The rows are grouped in 4 different ways at once. Each group adds its own fixed numbers to the row, and there is some noise. The rows also spread widely along 13 directions, which tell nothing about the answers.
Known rows, each followed by its group in each grouping:
[ 14  27  32   9  14 -12 -18  10  14 -25 -15  -3  -6 -11 -13 -21 -11  66
  -4   7   8  39  15  -6 -16  -2  -3 -18   6  -7   0  -5  24  -5   8   1]	K_365 B Zutal K_969
[-25   2  13 -30   7   0   0  15  21   8 -15  21  13 -20  10  -3  26  -1
  14  -3  12 -21  11  33 -18  25 -17 -12  -6   3   6 -21  -3  -9   7 -16]	K_715 M tepi K_969
[ 12  -7  30 -17  10 -17  -3  16  39  11  -8   9   4 -39  26   2  -3  27
  -4   0   5 -11 -10   2 -18  11   4  -6 -12  -4  -2   4  -5  19  -4 -13]	K_365 M bez K_827
[ 26   0  -4  14  -5  -3  -8 -10   1   7  17 -14 -13 -21   1 -21  -7  11
 -14 -13   1  23  -9  -5  -4 -13  15  -7 -18  15 -24 -17   6  -4  -2 -10]	K_305 Z Nemoz K_297
[  6 -14 -16  22   4 -10   2   3  12   2  -5  12  -6 -29  -1   2 -11  12
   1  19  21  15  19  -3  -5   0   3 -13  -3   7  20  -3  11  -5  28  -7]	K_116 B febok K_297
[  2  10  -9 -12   6  -1  15  12  -9  -8 -22   6 -10  23  -2  29 -47 -18
 -14 -43  -8 -19   5   1  23  -1 -24 -24   1  35   5  -7 -20  13 -10  -6]	K_305 E bez K_701
[ 14   2  16   0   0  -1 -19   3  10  17  19 -14 -19   2  -8 -20  -5  65
  -4  20 -13  29   7  -7  -4 -17   4  19 -20 -18 -22   6  14  20  16   7]	K_116 Z tepi K_827
[ 22   1  27 -18  -6 -14  -7  33  20  -7  12   2  -9 -14  19   2 -26  32
 -25 -37   1   5 -29 -13  -7   3 -15 -18 -18  16 -14  -7  -9  -4 -21   0]	K_631 E Zutal K_701
[ -3  -5 -45  17  -1 -14 -13  14   9   5  12 -14  -5   3   0   7  -5  -4
  22  -5  22  -1  10  23   8  -6 -19   0 -19 -15  12 -11   3  -1  29  -6]	K_631 M Nemoz K_297
[  8 -31 -14  -1   6  -7  -1   5   9  41   5  29 -14 -25  12  19 -23 -14
  -5  10 -10 -21  29 -14  12  -1   0  12  -3  -3  11  11  -5  29  20   8]	K_715 E febok K_969
[-28   7  15 -23   2  -7 -21  18  22   1  -6   6  12 -16   8   1  28  23
  18  -2  24 -28 -13  24  -5  18 -24   2 -20  -4   6  -2   1  -2   4 -12]	K_631 B bez K_297
[-18  19  -1 -19  14  27  -7 -34 -14  -7 -26 -13 -18  25 -24  -8   1  11
  12  -3 -14 -12   0  -1  13  -8  11  11 -16  31 -17   1  -6   0   1   0]	K_631 B febok K_827
[  0  42 -24   6   4  -1 -11  12  -3 -12 -11 -12   1  18 -26   2  -6   1
  27  -6  11  11  27  23   3  -1 -33   0 -12 -22   8 -14  14  -4  24   2]	K_715 E Zutal K_969
[ 28  23 -21  17  -2  -9 -18  -2  20  -4   9 -31 -15   4 -16 -20  -4  12
  30   3  12  33   9   8  -8 -35  -7  15  -7 -35 -10  -1  20  20  15 -12]	K_715 B Nemoz K_827
[ 44  27  -6  -8  12   0   8  -5  40   6 -29 -19   0 -24   0 -10 -27 -16
  16   8  -5  11  11   6 -12 -15  16   7  -8 -25 -21  -4  -2  49   1 -18]	K_715 E tepi K_297
[ 26  28   8  26  18 -34 -14  -2   6  14  -2   0 -17 -23   0   6 -33  27
 -21  17  -1  28  29  20  18 -20  10 -19  -5 -33  15  -9  26  35  17  -5]	K_715 B Zutal K_701
[-24  -8   9   1  -2 -12 -26  31  -8  -5  21  18  -7   5  -6  13  11  46
   8  -1  20   6  11  -2  10   9 -31  -3  -9   4  24   8  14 -20  24  17]	K_715 E febok K_701
[ 47  17 -30  21  -2  14  -8   4   3  -8  -6 -19  -5   1 -10  -2 -15  10
  10 -22  -4  -6 -26 -45  12 -13 -14  28 -39   6 -15   6   0   3   2  16]	K_305 E Nemoz K_297
[  4   2 -13   6  10  17   9   0  -2  13 -18  17 -11  18 -15  10 -32  18
  -2  -1 -21 -19  29 -34  15  -1 -19  20 -10   6   6   6  -3  21  20  16]	K_365 E Nemoz K_827
[ 17   9  -6 -14   4  23  19 -12   2 -17 -24 -19 -15  24 -19 -11 -21  18
  -2 -19 -17   2 -15 -22  -1  -8   2   5 -13  43 -25  -5 -22  -5  -7  -4]	K_116 B tepi K_827
[ -7  12  12 -28 -18   8 -31  28  16   2  14  -5 -18  24 -10  -3  -5  14
  22 -11   7  17  22   2 -18 -13 -31   3  10 -21 -13   8  14   6   8   9]	K_631 E tepi K_969
[ -1  -8 -34  -3  -1   8  23   5  34 -16 -16 -13   4  14 -10 -33 -10   6
  27  -7  13   1  14  11 -12  -2 -25   1   3   9 -10 -15 -13   7   6 -37]	K_305 B Nemoz K_297
[ -3 -10   3  -9 -16   3 -27  14   3   9  25  -7 -18   8  -6  -5   9  45
   9   6   6  22  -6  -7  -1  -1  -6  13 -25   4  -7   9  12 -13  22  24]	K_715 B febok K_701
[-25  23   0  -2   7   3  -7   7 -16 -17  -9  -3  -8  42 -25   5 -13  33
   7 -16  -2   4  23  17  19  -1 -36 -12  -2  14  11  -6   1  -4  11  -2]	K_305 Z bez K_827
[ 33  11 -31   2   1 -10  23  26  30   0 -15 -21   6   4   4   9 -56  -7
   3 -26  -9  -4  -8  13   8   3 -28  -5 -26 -10 -14  -9 -27  29  -3  -5]	K_365 Z Zutal K_827
[ 15  34  22  17   4   6  -5 -24 -19  14   4  34 -17 -29 -19 -39  23  25
  -8 -21 -19 -17  14 -23   5 -30 -36  22  -3  -2  -7 -15  22 -14 -24 -22]	K_116 Z febok K_297
[-28 -30 -24   5   7 -15 -33 -13 -20   7  35 -16 -48  27  -7   3 -13  22
   7  -3   2   9  19   6  25 -28   4  -6  14  18   5  15   0   8  17  -3]	K_631 M Zutal K_827
[  1  -9  15  -5  -8   4  -2   4   6  -7  11   3 -42  31 -14 -15 -32  39
 -10 -13  -9  31  32 -28  -9 -26 -19 -12  33  20  -4  10   3   2  -4  -5]	K_631 B tepi K_827
[ 23 -26 -29  30  -1 -30   1  -3   1  19  49  -1 -36 -16   6 -33   2  20
  -4 -16  -5   3  11  -7  13 -38 -24  16   2  -6  -4 -12   0   3  -7 -32]	K_715 M Zutal K_701
[-10  12 -10  25  28   8  11 -21   0 -11 -43  22  -1  -6 -24  -7   1  29
   9  27   8  -4  45 -16  -1   0  -2   2   2   3  27  -4  18   4  32  -6]	K_365 B Nemoz K_701
[  6 -17   3  14   5 -22   3  17  31   0  -4  33  -3 -51  20  12 -11 -10
   1   1  32  -1  26  -8 -18   5 -14 -24  17  -5  32   0  10   4   7 -19]	K_631 E febok K_297
[ 34  30  -6   1 -17  23  27  18  21 -17 -22  -1  -1   9  -4  -2 -33   4
  -5 -34  -6  10  -6 -28 -26   8 -29  -9 -18  20  -8 -18  -8 -25 -10   6]	K_631 B Zutal K_827
[ 31  -9   8   8  18 -21  19  13  31  24 -16  24  -4 -43  23  25 -42  -5
 -23  14  -7  -5  24  -6   0   2  13 -13  -1 -15  21  -1  -4  43  12  -8]	K_715 E tepi K_827
[ 30   1 -13  12  -2   7  17 -15   8   0   5  -8 -19  -1  -8 -43  -2  32
  -2  -8 -14  13   4 -13  -6 -18  -2  16 -18  10 -19 -20   0  -7  -7 -18]	K_305 M febok K_701

New rows, each followed by its group in each grouping:
[  9  37  28 -23   8  16 -21   5  -2 -12 -23  -2   1   1 -11   6  -3  27
   0  -9  -7   2  -7 -13  -6  13   0   1 -19  14 -11   2   7  -5   2  25]	K_715 E Zutal K_969
[-17 -30 -29   9   1 -15 -12  19   4   8  20  -7 -15  13  -6   5 -17  21
  19   3  11   9  20  12  14  -5 -24   3  -5  -8  10  11  -2  12  29   1]	K_365 Z febok K_827
[  7 -21 -20  13  -6  -3  10   9  29   7  10  15  -3 -31  11 -10  20   3
  23   3  21   2  13  -6 -28  10 -16   6  -7  -1  17 -11   2 -22  16 -16]	K_715 M febok K_827
[  4  26 -33 -12 -12  18 -11   7   4 -19 -10 -41 -16  50 -26   0 -35  -5
  30 -26   4  24   2   5   2 -17 -17  -1  -8  12 -20   0  -3   2  10   8]	K_631 B Nemoz K_297
[-23  13  -5 -20  14  16  19   2   9  -6 -33  21   5  12 -17  -4   9 -20
  32 -22  -1 -42  21   7   3   3 -49   6  14  11   6  -5 -21   8 -12 -27]	K_715 Z tepi K_827
[ -5   2  -2  -3  -6  31  -1  -9 -14  -1  -4  -1 -31  40 -23  -2 -15  37
  -4  -6 -21   6  11 -41   2  -9  -8  12  -9  35  -8   7  -3 -14   9  23]	K_631 B tepi K_827
[-22  34   6 -16   9 -13 -10  35  19 -14 -29   7  25   0  -8   9  -4  -6
  27 -21  21 -10  16  46  -7  14 -51 -23   2 -24  11 -17   5   5   7 -11]	K_365 Z Nemoz K_969
[ 13  12 -22  26   4 -14  -1   3 -19   3  11 -10 -18   1  -7  15 -15  12
 -16 -12  -4   3  -8   6  29  -9  -4  -8 -29  11   8 -15  -1 -11  12   4]	K_715 B tepi K_827
[ 10   9  19 -32  -1   3  -1  28  34  14 -15  -3   2   5   9   7 -27  34
  -7  -2 -13 -11 -13   4   1   7 -12   5 -28  -8 -17   3 -11  30  -3   9]	K_631 B tepi K_701
[  2  -4  30 -19  -2 -13 -14  31   6  12  -3  13  -8  -8   9  26 -41  13
 -20 -18   0  15  12   4  -5  10  -5 -32   5  10   1   6  -1  10   4  16]	K_365 Z bez K_969
[  0  42  16 -20  15  -8  -7  -7  10   9 -29   4   3 -14   1  11  -8 -23
  -2 -21 -13 -40 -12  38  21  -7 -17  -3 -24 -14  -9 -16  -4  30 -21 -21]	K_631 B febok K_827
[-26 -14  11  -1   5  -4   7  -2   3  25   0  37  -9 -18   8   5  11  18
 -13  11   1 -21  29   6   0  13  -9  -4  -4  15  22 -10   2  -7  14 -12]	K_715 B bez K_827
[-17   5   5 -11  -1  -7   3 -15  -8  13   6  19 -21 -10  -8 -12  -6 -22
  -6 -17   3  -3  39  23  -9 -17  -7 -22  23  17  -2 -20   9   0  -3 -38]	K_116 E bez K_297
[-10 -12 -11  -4  11 -16 -40   0 -19  -2  20 -14 -26  19  -5  18  -6  21
   7 -16   4 -11 -16  -2  41 -23  -4   7 -11  16  -1  22  -2  21   7   7]	K_305 E bez K_701
[-18  25   9  -6  23   3  -7  -8 -15 -18 -31   5  -6  18 -26  -4   2  35
  10  -9  -5 -18   2   4  29  -4 -24  -1  -9  16   6   3   2   2   0  -2]	K_365 B febok K_701
[ 25  21 -18  41   0   0   0  -8 -16  -6   8 -11 -23  15 -34 -34 -15  57
   2   9  -8  45  34 -18   4 -24 -14  13 -16 -13   1 -12  26  -7  25   5]	K_365 Z febok K_701
[ 28 -11   2  30  24 -14  -3 -13  -9   0  -8  17 -22 -40   6  16 -24  10
 -22  -6  -4  -7  -3 -38  18 -11  21  -7  -6  24  17  10   1   8   2   4]	K_365 E febok K_827
[ -8  24   9   3   9   4 -19   9 -30 -12 -10  18   5  -6  -9  21  12  15
  -6 -32   4 -21 -25  -5  26  10 -26 -10 -33  29  11  -9   4 -33  -6  20]	K_305 Z febok K_701
[-26  21  55 -15  22 -19 -34   2  -5  -5 -12  24 -14 -18  -3   3  -2  30
 -16  -4   5   4  24  19   2  -1  -3 -41  26   6  13   0  24   2  -6  -7]	K_365 B Zutal K_969
[-25  -9 -17 -20  16  10  19 -15  -4 -16 -20  -1  -4   6  -8  -2  -1 -17
  12 -12   6 -15   5  19   6  14   7 -12  -4  47  -1 -14 -24  -9   8 -23]	K_715 E febok K_827
[ 43  19   4   0 -17  23   5   4  28 -13 -12 -16  -9  -6  -5 -23 -21  30
   2 -10   0  34  -8 -39 -37   0   5   3 -19  17 -26  -5   4 -18  -4  10]	K_631 B Zutal K_297
[ 25  23  31 -14 -11  13 -20   5  14  29 -13  16 -15 -21   4  19 -30  -7
 -11   2  -7  23  28 -20 -33  -4  13  -8   1 -15  -8   5  22  14   6  26]	K_631 Z bez K_969
[-24   6   2 -17  14  -4   2  12  15 -12  -8 -23   3  22 -14 -23  -3  47
  16   7   1   4   6  35   5   7 -15  -1 -12  -3 -14  -9 -12  17  11 -19]	K_365 Z tepi K_827
[ 19  19  14 -19 -14 -14 -15  18  24  20  20 -10 -14   5   1  -8 -18  24
  -2 -20 -14  -1  -8  14   2 -26 -34  15 -16 -29 -25   1   2  29 -12 -15]	K_116 B bez K_827
[ 11   3 -27   4  14   4  10  -8 -21   2  -7 -14  -8   9  -5   5 -16   8
 -15 -20 -15 -16 -19  -5  32   1  10   7 -45  37 -11 -18 -21   0   8   6]	K_715 E Nemoz K_701
[ 10   8  -5   2  14   1 -15 -12  14  26 -15  17 -12 -13  -5   4 -11 -11
   9   1 -12 -35  14 -15  20 -23 -13  19   1 -15   1  15   7  46  -2  -8]	K_305 B Nemoz K_297
[ 37  24   5  30  30 -20  16 -11   0   0 -23   1  -2 -42   2   0 -21  17
 -28  -3 -11  -5  -9   2  19 -10  12 -12 -26   3   4 -21  -4  18  -6 -18]	K_116 Z tepi K_827
[ 18   2 -15   7  -7 -14   2  -3  13  15  26 -16 -28  13  -4 -24 -21  20
  -7 -16 -18   4   8   9  16 -35 -22  13  -3 -11 -20  -7  -2  26  -9 -29]	K_305 B bez K_827
[  7  -3  29 -28  -5  11 -37  -8  15  13   9  10 -31 -17   7   9  -4 -22
  16 -12   3  14  12 -24 -29 -21  13  -7  31  10  -9  27  13   5  -8   5]	K_715 M Zutal K_827
[-33  38   0  -4  29   5 -17 -30 -28 -16 -34  -7   3   3 -22   9  17  -4
  13  -4  11 -18   5  38  26   6   9 -19 -17  25   6 -16   5  -3   9 -13]	K_305 Z bez K_297
[ 12   0   4 -23   2  11 -18  10  24  -7  -3 -28  -6  20  -6 -15 -13  50
  20  -4  -8   9 -17 -10   9  -7  -6  21 -20   4 -25  20  -5  24   0  10]	K_305 M febok K_297
[ 17 -12  -7  19  20  -1  24 -21  12   2 -17   7  -6 -33   1 -22 -10  36
 -13  13  -4  -6   4 -20   7   4  16   8 -19  23  -1  -9 -10  10   3 -17]	K_631 Z febok K_297
[ 16  22 -32  23  -4 -10   6 -10 -34   4  14 -15 -15   1 -10   3 -17 -15
 -21 -39 -12   2 -18  24  28 -15 -12 -12 -40  24 -12 -37  -4 -24  -5  -9]	K_116 Z febok K_827
[ -4  12   3   2  16  17  -3 -30 -13   9 -25  18  -7 -30  -9  -3  23   2
   6   2   1 -27  -1 -19  -4   3  12  12 -26  21  -2  -6   3  -7   6   1]	K_365 Z bez K_701
[ 12  23  14  26  31 -19 -18  -5 -23 -16 -21  14  -7 -22 -10  17  -9  37
 -15  -9   4  -3  -1 -18  22  -9  -5 -15  -4  20  22   2  11  -5   4   7]	K_116 Z bez K_969
[-18 -19   2 -28 -10   4 -20   1   9  10  27 -13 -19  14  -5 -28   9  30
   9   5  -2  10  12  18  -5  -5   1  13 -10   1 -28  -4   6   6  12  -8]	K_305 E febok K_969
[-15  31 -13  15  16  -4   4 -20 -27 -24 -14 -16 -10  16 -30 -23   1  24
  -2 -16   1   7   7  32  26  -7 -10 -19 -15  25   0 -32   6 -22   5 -23]	K_365 B febok K_297
[  4  -3  -5   4  20  -7 -11 -11  -7  16 -11   2 -21  -7  -4  25 -21   5
  -7  13  -6  -4  11  -3  26 -11  23  -4 -12   9   9  11   1  29  20  12]	K_715 B tepi K_701
[  8   9  18  -1 -16  11   5  18  24  15  -5  29   4 -16   0 -11  -6  10
  -3   0   8  21  33  -6 -39   8 -19 -13   0 -10   2 -20  21  -7  13   0]	K_305 Z Nemoz K_701
[-37  12 -33  -1  31  11 -10 -25 -16 -17 -41 -11   6   9 -25   6  19  -6
  33  12  19 -20   8  25  12  14   8  -1 -17  23   9 -12   0  -7  33  -4]	K_365 B Nemoz K_969
[ 19  -1  -7  17   0   3  -4  28  23 -12  -8   6   0   4  -7   9 -25  31
  15  -3  12  22  14 -32 -13   3 -26  -2   3  -5  14  13   8   4  19  13]	K_305 Z Nemoz K_827
[ 14 -37 -37 -10 -16 -10  16  30  36   3  14 -11  -4  -8  16  -6 -16  -4
  13 -17  19   0 -22   8 -11   2 -24   1 -21  12 -13  -6 -21  -2   4 -20]	K_116 B febok K_701
[ 14   3 -21  42  35  -8   9 -30 -16  -5 -26  27 -10 -40 -10  -5   7   0
  -5   2   5 -26  18 -33  12 -15   0   5   3  19  24 -11   6  -4  11 -19]	K_116 E Nemoz K_969
[ 14  -1  16  -4  -8 -19 -19  16  29   1  14   7 -15 -25  11  -6   5  19
   5 -14  19   4  -8  -4 -17 -16 -21  -2   1 -12  -2   4   9   7 -10 -16]	K_631 B bez K_701
[ 15  17  18 -13  -4 -14  -2  22  25  -9  -2  -3  -6  -5   7   9 -28   9
  -7 -21  10  19   6  10 -18  -3 -11 -25   2  -4  -3  -8   2   9  -4 -14]	K_631 E bez K_827
[ -3  39   1  -6  11  -3 -25  13  -1 -20  -5 -17   4  15 -17  -5  13  33
  28 -24   2 -14 -20   9  21 -11 -46  16 -22 -13  -6   5  -2   2  -9  -1]	K_715 Z Zutal K_827
[-18  -1  -4   0  -7  11   7  -5  -9  -7   1  25 -14  -2 -14 -21  21   2
   7 -26   8 -11  11 -11  -9  -2 -34  -3   3  29   3 -16   6 -38  -7 -13]	K_365 B febok K_701
[  9  20  -7   0  17   9 -10 -13   3   1 -24   0   1 -20  -6   2   8   5
  18   2   1 -22 -13  -8  10  -3   1  20 -33  -3  -4   2  -1  13   3   5]	K_631 Z febok K_701
[  1 -32  -9  -4 -18 -24  11  33  12  21  46  12 -19  -4  13 -26 -10  31
 -20 -22  -7  -8   7   9   4  -6 -44   2  -5   0 -12 -23 -12  -1  -5 -25]	K_116 E tepi K_969
[ -1  26  35 -44  -5   9 -25   8  17 -14 -11 -23  -2   3  -3  -1  -1   0
  19 -21  11  29 -20  26 -23  -1   9 -20  -5  11 -28   3   1   1 -12  -1]	K_715 Z febok K_827
[ -9 -18  -6 -31  -7 -13   5  37  22   0   6  -1   4   4  20  16  -7  -2
  11 -39  14 -20 -23  20  -1  15 -33 -13 -13  23  -1  -5 -29  -7  -5 -10]	K_715 M bez K_701
[ 42 -24 -32  36  -6   1   6   9   9   9  13  10 -19 -11  -1 -12 -16  32
   2  -1  -3  13  12 -58 -14 -15 -17  24  -8   8   5   3   5 -13  19  11]	K_116 M Nemoz K_969
[ -7  -2   9   8   4   5 -11  -6  -2  16 -11  42 -15 -30   3  26   0  -8
  -6  -4   8 -25  19 -30  -2   1  -7  -6   3  19  26   7   9  -8   8   6]	K_631 B bez K_297
[ -9 -31 -11 -26 -13   6  -7  13   5   6  14   1 -19  13   1   1 -16  -7
  10 -33   8   0  -5 -11  -7 -10 -17  -6   7  36 -19   8 -17  -4  -3  -5]	K_116 Z Nemoz K_701
[ -1 -10 -13  30   5  -7  11   2 -15  13   6  22 -11  -7  -6  -7 -10  37
 -14  -1  -9  -5  28 -13  17   4 -19   0 -16  14  22 -13   7 -19  20   3]	K_365 M febok K_297
[ 27 -17   0   2  -5  15  19  -9  17  12   3   8 -23  -4  -3 -26 -25  17
  -9  -8 -18  11  14 -38 -10 -15  -5  12   5  18 -18   4  -6  10 -10  -7]	K_305 Z febok K_827
[-43  -3  18  -9  11  17  -3   9   8   8 -27  28  11   0  -8  10   5  54
   5  37  12  -7  41   1 -10  38  -2  -2 -15   8  24   0  10  -6  44  18]	K_631 Z bez K_297
[ 17  18  15  -8   1  18  26   9  21   5 -29  25  11 -30   3 -10  11  14
 -11  -6  -7 -20  -2 -15 -23  27 -15   3 -25  15  -3 -25  -6 -20  -6  -2]	K_715 B tepi K_969
[ 18   1  -7  35  21 -35   4  13  13   6  -1   6  -1 -33  10   0 -29  32
 -25  20   8  19  23  21  12   4   4 -24 -16 -18  21 -19  11  22  21 -13]	K_305 Z Zutal K_701
[-21  -7 -10 -17  12  13  -2 -11   6  -3  -9 -20 -16  33 -17 -25  -5  55
  14  16  -7  -1   6   5  15  -5   2  21 -22  13 -18   4  -8  16  14  -5]	K_631 B febok K_701
[ 14  -1   3  16  14 -22 -57 -10 -24  -3  22 -19 -33 -12  -4  13   4  31
   3  -4  10  20 -12 -17  18 -32  20   1  -4   9   5  23  21   0  15  14]	K_116 M bez K_969
[ 12  16  -8   2   5  13 -26  14   1 -11 -17 -18   1   3  -6  24  -6  36
  11   9  13  11 -14 -20  -6  17  12  14 -43   5   4   8   7  -7  34  40]	K_631 E bez K_969
[ 13   6 -13   0  15   8   2   7  15 -40 -11 -18 -11  20 -15 -20   4  45
  28 -22   6 -11 -22 -39   8 -16 -36  25  -5  18  -8  13 -19   3 -13 -11]	K_631 E tepi K_827
[-24  14  20 -42  21  15  -8  23  38  -6 -52  13  32   4   3  17   4  17
  28   3  11 -32  -1  18  -5  33 -21  -3 -15  -3   6   9  -8  23  12   4]	K_305 M Nemoz K_701
[ -1   1  17   1   4 -33 -42  -7   3  19  34  -7 -36 -19   9   0   4  18
  -7  -8   2   1  -2  19  15 -39   3  -3   3 -18  -6   8  16  26  -9 -21]	K_631 B bez K_827
[ -3  30  14  -4   0 -12 -24  10 -20   6  11  -5 -10   4  -6  23 -10 -10
  -9 -27  -1  10  -1  31  16 -10 -11 -28 -10   3   1 -15   9  -5  -1   5]	K_715 Z tepi K_827
[ 20  29  13   8  13  -2   8 -12  14   0 -15  19  -6 -33  -6 -20  15   3
   2  -6  -2 -14  11 -10 -14 -17 -13   8  -3 -12  -4 -17   9   8 -11 -30]	K_116 E tepi K_827
[ 26  14   8  19  10   0 -14 -25  -1   4   4  -9 -15 -34  -3 -30   8  32
 -10   4  -6  11 -10 -15   1 -12  22   7 -26   4 -22  -7  10   3  -5  -5]	K_305 Z Zutal K_297
[ 16  38  -3   1   9 -12 -16  18  28 -15 -23  -8  11 -11  -8  -5   2   9
  30 -12  20  -2  -7  16  -5 -11 -34   2 -12 -36   2  -3  13  17   2 -14]	K_365 B Nemoz K_701
[  7  -6  -3  -8 -17  19 -25  16  10   6  12   3 -12  -1   3   3  13  15
  18 -16  12   2 -15 -34 -21  -4 -14  15 -22   9  -9   7   8 -23   9  23]	K_631 M Nemoz K_701
[ 45 -16 -38  12   9   3   9   0  11 -20  -7 -28  -1 -17   5 -12  -9  18
   3 -12   4   0 -43 -33   6   4  14  16 -41  33 -20  -3 -21  -5   2   4]	K_305 E febok K_969
[  6  22  24 -23  25 -23 -25  12  29  -4 -25 -12   5 -16   0   6 -17  14
  21  -5   6 -10   0  24   6 -11 -10  -2   6 -29  -7  18  -1  55  -7 -15]	K_365 Z bez K_969
